There are 4 hidden switches. A switch that is on adds its own fixed numbers to the row, and there is some noise. The rows also spread widely along 4 directions, which tell nothing about the answers.
Some rows, each with its switches (1 for on, 0 for off) after it:
[ 0.36 -1.86 -0.06  1.47 -1.57 -3.10 -0.84 -0.43  2.10  0.86  2.03 -0.34
  0.28  0.32  1.69  0.31]  0 0 0 1
[-2.36 -0.55  1.09 -0.34 -1.04  1.57  0.57 -2.17  1.87  1.51  2.02 -1.43
  2.47 -0.09 -0.23  0.58]  0 0 0 1
[-2.31 -1.25  0.19 -0.46 -1.41  0.04 -0.82 -0.67  2.47  0.74 -0.95 -0.41
  0.35 -0.20 -0.70 -0.41]  0 0 0 0
[-0.68 -0.99 -1.20  1.00  0.97  0.53  1.79 -2.68  0.12  3.11  1.60 -0.78
  2.86 -0.38  0.86  0.21]  0 0 0 1
[-2.37 -2.37  0.39  1.36 -3.21 -3.26 -0.26  0.49  3.47  0.96 -0.44  0.92
 -2.14  0.35  0.19 -2.34]  1 0 0 1
[ 1.10 -1.78 -1.98  2.21 -0.08 -3.22  2.56 -0.59 -0.59  2.71  0.71  1.40
  1.22 -0.50  1.12 -1.31]  0 1 0 1
[-2.62 -1.73  1.05  1.57 -2.34 -1.39  1.42 -1.80  2.83  0.86  1.78 -0.36
  0.46 -1.31  0.21 -0.85]  0 1 1 1
[-0.82 -0.60 -1.73  0.77 -0.23  1.85  2.10 -5.41  1.69  2.13  4.13 -1.60
  4.00 -0.76  0.34 -0.09]  1 0 1 1
[-2.50 -0.16  0.27  1.38 -1.25  2.27  1.21 -2.18  3.45  0.46  2.05 -0.09
  3.84 -0.17 -1.17 -0.11]  1 1 0 1
[-0.11 -1.56 -1.71  1.72 -1.17 -2.78  0.56 -1.24  2.20  0.55  1.37  0.64
  0.37  0.48  0.98 -0.16]  1 0 0 1
[-2.93 -1.51 -0.86  0.78 -0.29 -0.99  0.40 -3.00  2.73  1.58  0.62 -2.05
  1.35 -1.33  0.53 -1.23]  1 0 1 0
[-0.24 -1.49 -0.12  1.89  0.03 -1.60  1.11 -0.53  1.17  1.72  1.52 -0.20
  1.97 -0.05  1.20 -0.57]  0 1 0 1
[-0.45 -1.43  1.18  2.14 -1.32 -3.81  0.35  0.45  2.07  1.12  2.11 -0.39
  1.41  0.14  1.47 -0.08]  0 1 0 1

New rows, each followed by its switches (1 for on, 0 for off):
[-0.46 -1.25  0.37  2.76 -2.71 -2.74 -0.36 -0.32  4.54 -1.09  2.80  1.41
  0.56  0.12 -0.03 -0.03]  1 1 0 1
[ 1.86 -1.62 -0.92  3.08 -1.97 -5.03  0.05  0.36  3.21 -0.76  2.37  2.10
 -0.31  0.15  1.31 -0.66]  1 1 0 1
[ 1.21 -0.34 -1.20  1.43  0.25 -0.60  0.19 -1.01  1.45  0.33  0.37  0.99
  1.24 -0.10 -0.25  0.35]  0 1 0 0
[-1.16 -1.22 -0.35  1.10 -2.42 -1.07  0.11 -2.62  2.75  0.23  3.26 -0.68
 -0.32 -0.82 -0.35  0.86]  0 0 1 1
[-1.45 -1.33  0.63  1.43 -1.76 -1.52  0.66 -0.13  2.24  1.05  1.58  0.38
  1.40 -0.23  0.38 -0.61]  0 1 0 1
[-1.38 -1.68  0.78  1.63 -0.26 -1.94  1.84 -0.42  0.11  2.23 -0.19  0.18
  0.85 -0.80  0.77 -1.86]  0 1 0 1
[ 0.15 -1.21  0.70  1.81 -1.52 -2.32  0.78 -0.19  1.99  0.29  2.50  0.07
  1.94 -0.41  0.58  0.79]  0 1 0 1
[-2.15 -1.24 -0.68  0.37 -0.53  0.74  2.17 -3.73  0.86  2.86  2.73 -1.96
  2.29 -1.51  0.47 -0.10]  0 0 1 1
[-1.43 -0.99  0.82  0.84 -1.60 -0.12 -0.65 -0.93  2.63  0.89  2.25 -1.04
  1.62  0.15  0.92  1.19]  0 0 0 1
[-1.38 -0.71  0.72  1.09  0.42 -1.82  0.08 -0.51  1.41  1.81  0.24 -1.81
  1.78 -0.87  1.04 -0.26]  0 1 0 0
[-1.76 -1.88 -0.15  1.24 -0.18 -0.36  3.09 -2.50 -0.09  3.13  1.23 -0.64
  1.95 -1.69  0.69 -2.33]  0 1 1 1
[ 0.39 -1.14 -0.72  0.86 -0.64 -1.94 -1.65 -0.94  2.10  0.96  1.22 -0.63
  1.32 -0.05  0.61  0.71]  0 0 0 0
[-0.80 -0.42  0.13  0.41 -1.40 -0.17 -1.83 -1.24  3.76 -0.22  0.60 -0.70
  0.53 -0.17 -0.97  0.92]  0 0 0 0
[ 0.17 -0.23 -1.37  1.74  1.47 -0.61  0.93 -1.95  1.74  1.83  1.29 -0.31
  4.67 -0.67  0.90  0.05]  1 1 0 0
[ 0.28 -0.49 -1.27  0.93  1.96  1.67  1.74 -2.05 -0.09  2.80  0.39 -0.36
  4.67 -0.77  0.61 -0.72]  0 1 0 0
[ 0.01 -0.71 -0.02  1.35 -0.26 -2.78 -0.06  0.61  1.87  0.33  0.23 -0.15
  0.56 -0.19  0.73 -0.60]  0 1 0 0
[-0.90 -1.23 -0.19  0.73 -1.04 -0.15  0.31 -1.39  1.47  1.51  1.07 -0.47
  0.78 -0.50  0.15 -0.21]  0 0 0 1
[ 2.08 -1.96 -2.34  1.48  0.24 -4.89  0.08 -0.17  0.34  2.46 -0.54  0.50
 -1.16 -0.60  1.71 -1.11]  0 0 0 0
[-1.68 -1.72  0.54  0.47 -0.64 -1.82  0.47 -0.59  1.57  2.19  1.25 -0.75
  0.93 -0.20  1.09 -0.64]  0 0 0 1
[-3.87 -2.48  2.08  1.10 -2.85 -5.03  0.09  0.14  3.14  1.48  1.38 -2.09
 -2.28 -0.60  1.32 -0.73]  0 0 1 1
[ 1.43 -0.79 -1.53  0.63 -0.75 -0.13  1.32 -2.35  0.70  1.46  2.05  0.56
  1.77 -0.08  0.11  0.68]  0 0 0 1
[ 0.40 -1.53 -0.61  1.84 -0.71 -2.03  2.07 -0.43  0.80  1.35  1.30  0.94
  1.37 -0.34  0.81 -0.63]  0 1 0 1
[-1.75 -1.98  0.82  1.16 -2.49 -2.28 -0.57  0.71  2.94  0.57  0.30  0.40
 -1.29 -0.14 -0.18 -0.63]  0 0 0 1
[ 0.02 -1.97 -1.42  0.64  0.01 -2.47 -0.30 -0.54  1.29  2.07 -1.12  0.34
 -0.83 -0.09  0.84 -1.41]  0 0 0 0
[-2.28 -1.20  2.11  1.77 -2.75 -0.86 -0.07  0.13  3.78 -0.67  0.79  0.08
 -0.01 -0.10 -0.65  0.03]  0 1 0 1
[-1.39 -1.34 -0.15 -0.07  0.08 -1.17  0.02 -0.99  1.83  1.93  0.06 -1.07
  0.59 -0.83  0.70 -0.06]  0 0 0 0
[-0.69 -2.06  0.66  1.61 -2.25 -2.80  0.34  0.80  2.55  0.33  0.45  1.11
 -1.00  0.16 -0.50 -1.89]  0 1 0 1
[ 1.94 -2.12 -2.53  1.16 -1.21 -1.76  0.71 -1.25  1.20  1.06  1.69  1.76
 -0.35 -0.37  0.23  0.04]  0 0 0 1
[-1.98 -1.89 -0.52  1.09 -0.31 -2.46  2.27 -2.36 -0.36  3.33  1.11 -2.31
  0.90 -1.39  2.32 -1.05]  0 0 1 1
[-2.97 -1.45  0.95  1.16 -1.43 -0.54  1.73 -0.47  1.54  2.19  0.15 -0.02
  1.15 -0.19 -0.18 -1.91]  0 1 0 1
[ 0.26 -2.41 -0.76  2.42 -1.27 -3.90  1.28  0.18  1.07  1.17  0.80  1.87
 -0.94 -0.26  0.06 -1.70]  0 1 0 1
[ 0.16 -1.93 -2.00  0.91 -0.40 -1.80  1.42 -0.95  0.41  2.24  0.38  0.68
  0.07 -0.51  0.16 -1.17]  0 0 0 1
[-0.60 -1.06  0.12  2.08 -1.14 -1.79  0.49 -0.64  3.02  0.64  1.79  0.68
  2.05 -0.31  0.37 -0.38]  1 1 0 1
